The rows of a group lie close to one hidden flat surface of 10 dimensions, which may be shifted away from zero. Surfaces can cross.
In the rows, 128 means zero.
Some rows, each with its group after it:
[103 142 133 135 138 115 103 147 112 122 139  99 137 127 150 144 141 109
 125 141]
k259
[166 142 188 142 106  91 101 128 142 220 129  67 127 108  88 152 148 136
 136 136]
k253
[127 178 107 141 164 189 169 120 129 172 118 163 128  42  92 117  85 140
  87 154]
k787
[117 122 136 105  85 121 144 115 127 117 108 134 160  95 115  72 141 137
 136 143]
k382
[148  83 111  94 161 151 152  96 116 163 126 163 125 120 148 141  83 127
 140 118]
k787
[169  85  78 131 139  99 149  65 132  79 115 204 116 161 105 149 119 110
 127  98]
k418
[143 145 134 145 123  97 131 121 119 119 128 135 133 132 129 113 157 167
 148 131]
k418
[123  94  99  99 138 143 141  53 127  92 109 156  96 110  74 121  88 117
  89 121]
k608
[160 148 129 137 140 137 154 172 128 192 135 101 171 129 143 173 146 129
 153 126]
k425
[142 151 121 167 130 143 155 152 161 117 137 134 101 157 108 136 130 152
 107 113]
k259
[136 187 132 133 144 147 120 113 137 175 126 118 115  94  79 128 112 161
 106 149]
k253
[144 135 108 152 130 120 155 159 156 146 152 115 130 112 135 135 141 137
 116 141]
k787
[126 150 160 129 125 119 117 165 126 169 132  86 166 144 144 137 145 141
 153 131]
k259
[105 149 115  77 179 148 140  78 113 125 127 137 132 120 123  80 100 191
 127 160]
k418
[143 185 114 171 180 119 115  92  83 102 128 180  86 126 136 148 123 161
 117 125]
k608
[136 123 142 142  99 102 113 105  88 124 111 146 123  96 120 115 150 162
 168 108]
k913
[166 164  84 110 126 172 186 112 148  87 114 191 144 137 118  98 139 109
 115 145]
k253
[103 174 114 134 164 168 112 152  93 131 143 123 113  97 172 135 123 142
 128 141]
k253
[139 142 155 177  73 115 106 162  94  86 129 129  99 107 168 112 193 122
 161 125]
k425
[140 128  60 101 178 176 199 158 138  72 159 124 145 139 199 144 138  55
  87 182]
k608
[ 61 119 154  53 152 188 114 147  57 142  92 143 217 148 191 106  96 129
 198 109]
k253
[120  95  87  92 156 175 168 114 116 116 144 142  97 124 163 136  80 148
 100 104]
k259
[133 160 103 156  90 133 139 198 144 128 161  89 122 135 149 142 167 176
 136 105]
k913
[157 153 144 111  91 174 140 154 143 140 140 126 112 121 163  73 165 143
 159 153]
k425
[124 124 111 133 138 106 140 146 128 114 161  81 117 110 168 130 148 144
 111 156]
k418
[ 71 143 113  97 114 134 111 106  98 106 120 115 148  86 109  95 112 168
 122 123]
k425
[118 161 102 117  73 134 181 125 155 116 127 133 149  79  88  58 122 188
  82 129]
k382
[150 122  76 119 133 151 186 118 149 104 124 153 141 130 106 135 121 128
 112 118]
k608
[157 127 109 119 109  76 134 119 155 120 140 105 153 144 114 142 160 111
 119 140]
k259
[133 158 158 138 108 148 121 123 108  91  94 170 138 138 123  93 160  90
 151 144]
k253
[153 162 188 151  98 121 122 119 112  94  87 148 149 130 106  95 187  76
 143 159]
k608
[111 104 135  57 108 101 136 102 194 149 130  84 171 168  79  78 112 166
 124 144]
k787
[ 78 143 155 147 146  96  74 136 129 139 110 101 161 140  92 150 117 113
 130 128]
k418
[114  92 114  88 104 179 170 151 100  78 105 148 175 124 175 102 146  81
 164 129]
k608
[107 146 147 120  97 149  97 116 121 118 114 129 108 131  90 103 126 145
 132 108]
k913
[ 84  92 129 116 110 142 124 118  99  84 144 119  74  64 172  82 111 132
  97 142]
k787
[ 91  95 106 133 162 149 115 149 102 149 136 110 124 121 140 182  91 157
 145  83]
k608
[145 125 123 109 139  99 109 119  63 176 130 117 166  85 175 180 138  99
 153 125]
k259
[104 128 145  89 119 115 106  70 127 178 108  96 139  85  52 114  90 159
 108 122]
k425
[108 116 158 127  84  81  83 109  77 110 130 104 108  90 145 110 154 140
 139 117]
k259
[ 82 146 125 145 172 176 142 178 135 157 156  89 106  92 156 132  90 148
  92 146]
k787
[158 194 143 120 124 130 123 112 155 126 120 120 146 119  95  94 173  79
 113 203]
k253
[137 133 121 130 129 121 143 112 153 113 107 165 160 150  94 116 127 103
 125 139]
k382
[ 99 167 183 126 122 147 106 121 134 148  94 113 146 120  63  99 116 127
 118 139]
k253
[100 125 152 155  93 134 118 167  31 108 126 114 119  48 200 132 157 128
 142 104]
k425
[ 88 117 120 110 156 141 130 136 136  95 150  61 117 106 146 134 126  70
  73 183]
k608
[132 131  94 112 153 100 134 125 130 121 156  93 139 133 152 151 138 132
 118 148]
k608
[150 151 139 138  99 144 182 162 117 148 113 103 178  78 130 134 156 103
 113 138]
k425
[168 107 145  95 123 175 151  97  88 145  97 179 127 111 149 118 120  96
 155 122]
k425
[118 138 134  86 128 201 180 148 123 113 114 154 157 158 158  79 116 155
 143 123]
k259
[102  87 115 102  81 139 168 152 126 110 135 103 142 120 145 114 120 161
 118  85]
k253
[102 120  97 145  96  90 124 119  98 108 143 101 113  70 113 140 129 173
 102  96]
k425
[144 134 123 144  88 137 167 180  99 117 131 144 158  99 194 101 169 141
 163 123]
k382
[152 131 132 115 135  97 131  67 154 103  98 162 148 162  69 102 140 114
 133 150]
k418
[129 148 140 188 130 160 148 158 118 112 111 156 113 105 120 149 124  87
  95 119]
k418
[ 59 171  66  94 105 147 170 136 148  35 140 138 167 109 129  45 115 151
  59 153]
k382
[ 76 103  96 143 161 109  97 127 178  56 121 116 142 148  80 117 152  86
 155 183]
k382
[ 59 151  71 118 221 100  76 121 131 102 124 129 197 178 101 166 111 144
 166 146]
k913
[132 106 123 111 101 102 163 104 159 109 149 101 106 103 122 111 108  89
  25 149]
k382
[155 150  82 139 170 140 152 118 140 119 109 184 159 161  95 156 126 128
 155 120]
k913
[121 108 174 137 102 152 116 142  69 128 100 138 131 100 152 127 143 108
 169 106]
k608
[135  83  74 122 146 140 164 119 164 102 132 136 126 111 105 123 135 112
 141 154]
k382
[145 129  96 132 134 105 146 129 156 128 135 141 147 128 116 127 139 124
 129 146]
k787
[185 107 136 116 128 147 183  88 117 156 124 144  89  85 124 120 112 138
 106 132]
k418
[136 119 127 145 134 125  82  97 164  73 135 146  52 169 110 118 144  85
 119 156]
k425
[175 120 141  91 154 163 168  78  85 198 117 142 117  78 136 140  87 136
 114 125]
k608
[184 145 121 154 149 112 125 119 119 146 110 176 153 165 121 183 142  96
 158 110]
k259
[155 178 140 163  99 131 150 164 149 140 121 133 151 131 102 117 163 147
 138 126]
k253
[130  57  84 105 103 158 205 183 131 104 165  93 128 123 207 145 125 117
 103  99]
k253
[ 94 111  94 115 149 120 101 118  94  78 129 145 136 136 152 134 134 128
 159 125]
k913
[106  95 150 128 121 110 109 108 161 120 140  96  82 130  99 107 109 131
  86 141]
k787
[ 64 166 133 118 189 175 128 173 156 148 134  90 166 135 128 117  96 119
 108 178]
k787
[101 131 104 120 139 171 138 138  84  94 131 141 114  95 171 118 124 133
 134 128]
k913
[113 145 131 156 193 155 114 130 148 146 127 128 100 165  96 175  80 129
 100 119]
k259
[109 148 131 131 130 147 143 124 154 120 109 136 144 106  77  93 113 126
 105 152]
k382
[137 109 136 101 131 143 124 128  92 139 115 142 151 138 165 141 139 110
 180 118]
k913
[101 156  95 182 143 140 129 159 132 107 144 162  98 134 127 129 110 208
 126  94]
k787
[196 101 148 149  62 107 130 152 144 116 139 110  92 163 153 147 193  82
 145 112]
k913
[129 126 118 102  91  67 129 115 142 117 125 134 191 155 118 100 150 143
 148 124]
k382
[152 161 151 186 116 128 161 202 168 179 157  75 121  99 134 136 159 142
 105 155]
k787
[153 111 147 113 142 137 111 115 161 133 137 108  91 151 128 131 140  69
 123 170]
k425
[146 147 102 104  71 135 179 169 156 115 148  87 164 110 145  94 182 137
 128 152]
k913
[ 77 175 125 190 136 120  88 151 121 104 131 108 100 107  89 143 126 164
 106 118]
k425
[152 176 147 136 139 148 135  92 109 168 102 135 124  56  79 142 110  84
  73 148]
k259
[157 106 104 108 125 158 188 171 149 104 134 168 165 199 193 109 146 129
 168 120]
k787
[165 120 117 136 106 104 172 114 187  70 124 144 136 151 102 107 154  41
  74 172]
k382
[205 148  92 139 164  86 160  69 103  94 166 146  58 102 174 145 150 117
  65 165]
k608
[117 122 136 159  99  85  95 164 152 107 164  52  96 131 125 148 175 111
 115 141]
k913
[120  82 113 130 119  98 114 106 137 171 115 125 151 116  68 184  77 112
 105  77]
k418
[146 122 130 147  74 111 161 157 111 102 131 127 140  98 163 108 171 115
 131 127]
k418
[ 84 174 108 113 167 187 134 148 118 111 123 143 147 127 136 115 109 128
 119 146]
k253
[ 99 118 174 123 102 106 106 112 129 148 128  84 114  79 107  99 111 114
  78 146]
k382
[123 110 168 141  86  55  88  89  98  90 143  88  69  88 140  81 174 164
 127 151]
k418
[113 120  97  78 150 151 150 131 174 135 147  67 144 126 107 135 111 100
  85 172]
k913
[101 148 130 121 172  81  61  91 117 167 121  97 159 123  82 178 106 112
 121 136]
k259
[144 173 170 168  71 111 129 112  97 154 108 144 108  69  88  79 143 230
 140 100]
k418

New rows, each followed by its group:
[116  92 143 127 120  49  66  70 140  87 115 129 130 130  92 105 152  64
 132 172]
k787
[108 102 136  94 165 160 118  98  97 104 115 147 121 137 154 132 101  67
 117 141]
k259
[151  88 166  92 111  94 135 112 135 143 129  75 149 117 148 118 158  64
 121 174]
k418
[160  98 119 115  84  73 150 104 120 139 148 133 128 122 156 130 116 142
  87  94]
k382
[155 138 122 166  91 120 167 134 169  99 136 133 104 100 103  92 156 118
  87 158]
k787
[ 84  99  58 103 144 105 135 136 177 105 152  90 165 127 107 120 131 162
 140 151]
k382
[112 118 101 112 151 113 127 125 157 111 132 141 159 168 126 123 124 120
 140 147]
k787
[ 76 124 102 111 173  86  78 111 133 125 136 106 160 114 118 135 114 105
 130 170]
k787
[ 99 148 146 110 105 154 140 135  71 105  99 137 182  83 150 101 144 102
 141 134]
k425
[148 111 114 157 126 102 137 120 127 114 133 159 110 135 132 149 116 121
 102 107]
k382
[157 137 193 143  86 125 140 117 164 164 102 132 119 128  72  84 135 142
 122 134]
k787
[120 184 145 130 140 167 151 143 121 173 110 137 168  60 114  93 122 117
 122 178]
k787
[134 133 117 104 149  87 110  69 107  82 128 136 119 131 135 117 141 108
 110 159]
k608
[ 79 157  54 128 162 157 135 125 104  73 123 213 143 140 139 105  90 199
 153  98]
k787
[140 158 166 192 130 122 111 142 125 140 100 168 128 137  95 141 134 126
 139 115]
k382
[178 100 101 140 126 103 161 135 151 156 147 139 124 137 142 152 135 143
 140 115]
k787
[159 132 134 120 119  88 144  86 130 109 119 189 145 177 132 136  93  80
  60 102]
k382
[106 120 115 124 139  79 103 124 148  96 129 131 172 177 125 136 132  99
 130 137]
k382
[120 118 169 131 127 165 136 113 129 158 126 105  63 101 102 117  85 154
  81 115]
k259
[133 157  97 182 153 158 171 154 184 116 125 143 119 119  71 134 123 129
  98 145]
k382
[106 174 101 127 158  96  57 115  85 137 167  99  97  84 168 134 150 165
 146 163]
k253
[129 131 162 153 134 146 126 129 125 136 117 146 106 116 124 112 120 118
 126 136]
k787
[ 48 135  95 127 104 155 130 156 106  51 108 159 175 108 128 103 111  91
 106 111]
k418
[145 154 104 158 127 149 145 188 149 123 150 113 124 157 148 161 157 131
 132 120]
k913
[157 140 126 131 129 148 155 119 110 128 101 168 149 120 114 137 128 106
 136 116]
k425
[119 122 170 194 149 131 102 135 112 136 118 138  81 106 112 153 112 108
 114 122]
k382
[128 140 150 129 135 185 121 154 155 124 133 100  97 163 123 150 123  68
  99 136]
k913
[112 163 119 162 135 141 139 156 151  77 123 150 133 126 126  99 153  92
 113 172]
k787
[152 117 116 121  90 127 178 149 117 152 128 124 160  93 148 128 140 134
 127 112]
k418
[107 123  89 111 146 165 125 118 125  88 130 147  98 143 128 138 101 126
 115 109]
k913
[113 113 139 137 122 129 125 146 153 119 140 113 101 184 126 119 123 189
 137  95]
k259
[116  85 129 105 106  83 103  95 117 138 105 130 162 124  97 141 111 113
 138 100]
k418
[120 125 159 137 204 150  99  72  94 145  98 177  90 136 104 150  74 123
 126 125]
k418
[101 103  81 153 150 136 146 135 149 115 160 101  81  82 113 141 102 150
  85 134]
k382
[109 117 110  98 133 123 142 114 140  79 129 122 148 128 130  99 134  95
 109 165]
k418
[109 106 141  92 120 120 128 141  95 121 128 121 174 127 198 110 133  91
 145 143]
k382
[ 97 152  63 162 149 128 131 127 126  90 146 162 104  87 115 120 108 168
 106 128]
k787
[147 112 129 125  93 130 138 130  93 114 135 133 106  99 171 119 148 129
 137 117]
k253
[111 101 117 132 138 128 136 117 171 143 135  91 108  86  79 125 113 128
  97 154]
k382
[138 156 109 164 142 154 168 117 125  80 110 168 114  85 102 107 140 115
 106 154]
k913
[ 84 153 128 126 112 127 108 133  94 113 118 117 146  86 130  97 142 174
 155 129]
k913
[109  92 143 147  79 110 124 140  94 107 146 104  85  59 169 100 145 143
 119 125]
k382
[112 154 111 119  98 108 125 126 116  96 126 131 159 128 129  99 153 155
 139 124]
k259
[108 131  42 160 160  93 161 113 113  36 138 155 139  70 131 117 155 141
 119 167]
k913
[133 115 176 172 127  96  97 133 144 132 114 111 119 131 100 141 147  77
 127 150]
k382
[158 151 121  95 117 138 167  94 158 164  93 148 182 133  45 111 117 158
 135 119]
k608
[145 124 135  92 138 128 153 104 109 151 118 135 151 115 140 108 126 146
 148 138]
k418
[112 106 112  92 168 144 142  87 105 129 124 170 124 134 146 146  47 110
  68 103]
k382
[106  94  70 144 160 117 112  82 122  80 110 202 113 140  88 136 101 164
 172  94]
k382
[126 135 176 199 160 113  72 123  91 175 112 149  85  92 114 166 111 128
 143 121]
k787
[102 175 115 104 145 157 120 144 116 133 138 109 151 107 151 111 133 134
 131 164]
k253
[144  98 125  96  78  98 151 123 131 153 120 111 178 105 121 123 137 122
 135 115]
k418
[129 155 137 131 140 135 114 130 130 135 112 138 155 149 112 135 140 112
 152 135]
k425
[111 147  86  98 135 115 104 143  95 110 149 124 161 133 193 121 163 149
 179 140]
k253
[172 171 106 115 163 193 204 121 107 147 130 154 123  81 154 123 108 137
  91 147]
k608
[ 78 178 117 169 145 162 151 155 102  81 127 119 114  36 130  92 139 138
  91 172]
k913
[142 100 180 162 153 109  97 135 152 173 124 128  99 197 108 163 102 152
 151  94]
k787
[158 132 108 118 107 179 212 124 150 123 122 155 128  82 114  89 117 115
  81 145]
k382
[144  82 116 146 139  88 127 117  85  95 135 120 121  82 177 147 169  89
 153 156]
k913
[ 98 116 129 138 132 119 107 110 132 104 128 144 102 127 114 107 110 141
 124 128]
k787
[106 154 190 152  98 179 157 159 158 147 112  77 112  88  69 102 113 109
  59 141]
k253
[151 177 116 152 156 133 142 135  87 151 137 147 123 109 155 150 133 180
 134 117]
k608
[112 107 120 119  89  72 113 134 153 103 143 121 137 168 128  92 149 196
 161 107]
k787
[ 62 105 137 100 130 144 113 112 144 121 147  79  76 124 107  98  78 188
  85 117]
k259
[139  51 142 147  85 136 132 110  94 121  98 167 105  77 116 169  95  32
  89  77]
k418
[149 101 148  90  95 118 135  99 115 125 108 118 147 101 128  97 158  94
 149 153]
k913
[142 142 111 137 141 112 101 120 100 120 130 159 129 144 152 145 145 140
 171 114]
k253
[149 142 135 115 116 165 171 154 130 128 120 132 157 127 151 115 147  96
 131 144]
k253
[133  87 146 123 117 124 134 109 110 134 127 108 100  82 139 133 117  99
  99 130]
k418
[122 134  94 178 196 142 138 181 139 147 163 115 107 126 172 189 110 115
 114 142]
k787
[138  98 141 142 111  90 103 100 146  98 118 163 104 206 102 124 134 171
 164  80]
k259
[153 107 145 110  90  83 125 109 151 144 132  90 137 135 106 121 150 126
 123 133]
k259
[146 124 131 123 142 213 197 174 101 129 123 175 131 120 212 107 121 114
 143 128]
k787
[ 71 178 141 148  93 159 127 169 105  74  97 156 165 136 116  79 137 180
 153  92]
k253
[147 100 103  65 109 100 161  83  88 127 134 176 160 145 189 128  77 132
  83  79]
k382
[102 153 109  97 162 136 104 106  75 149 121 130 164  88 138 151 104 117
 124 132]
k259
[ 73 127 151 100 148 138 106 145 110 118 120 110 173 130 166 109 117  83
 130 160]
k382
[ 52  72 101  87 122 123 126 160 161  63 175  77 105 201 182  93 106 192
 118 108]
k787
[115 110 172 121 136 106 108 140 178 175 134  78 141 187 105 131 113 150
 134 130]
k787
[153 199 104 188 140 133 110 120 109 137 148 150  49  74 113 140 138 184
 109 126]
k253
[114 148 157 185 130 114  95 155 117 146 129 137 105 125 121 132 129 168
 146 110]
k787
[121 126 113 161 128 176 166 182 123  79 128 131 124 115 158 142 150  85
 121 129]
k608
[134  93 168 124 106 112 112 110 107 145  91 145 159 121 109 141 124  56
 138 113]
k418
[ 90 120 132 101  83 147 165 137 155 114 127  83 140 107  93  88 116 144
  82 124]
k253
[108 128 129 113 160  75 104 115 163 146 137 106 172 178 104 158  95 104
  92 134]
k382
[121 123 134 204 150 167 127 134 155  85  95 166  83  98  55 120 147 101
 151 158]
k382
[142 114 111 109 142 183 169 127 104 150 119 164 133 121 143 142  90 145
 131  92]
k253
[ 99 131  87 103 132 125 137 130  98 120 141 112 157  81 148 112 133 183
 150 129]
k913
[122 124 121 134 133 134 129 116 123 142 137 124  96 121 114 143  99 179
 113  93]
k259
[ 90 114 107 116 157  66  86 132 131 114 143  96 175 173 138 157 137 131
 154 134]
k418
[135 120 102  92 123 153 156  92 129 165  91 169 173 129  63 130  90 189
 164  76]
k608
[123 166 116 147 105 120 114 147 113  70 125 153 140 141 149 105 179 134
 159 134]
k253
[136  94 143 147 136  99 100 111 123 154 145  98  75 127 121 172 109 140
 114 103]
k259
[117 142 143  93 130 148  93 133 157 127 110 121 161 209 103 133 130  91
 155 127]
k913
[ 88 144 185  92 130 177  79 138  97 160 100 111 150 142 131 117 112 115
 161 124]
k913
[ 83  70 124 118 199 166 100 109  74  77 120 143  90 133 182 172  88  43
 121 131]
k608
[148  88 166  71 105 142 104  88 112 173 108 117 128 139 121 129 115 108
 158 108]
k913
[ 99 100  98  82 144 122 128  87 148 132 109 142 166 126  80 105 101 150
 150 132]
k382
[116  97 121 144  94  95  59 140 108 111 154 110  75 170 153 165 141 163
 165  64]
k913
[ 74 164  81 124 187 119 110 125 134  91 133 133 158 167 117 130 108 172
 135 135]
k418
[149  99 113 105 171 163 173 104 184 130 123 165 120 180 104 133  83 103
  99 139]
k787
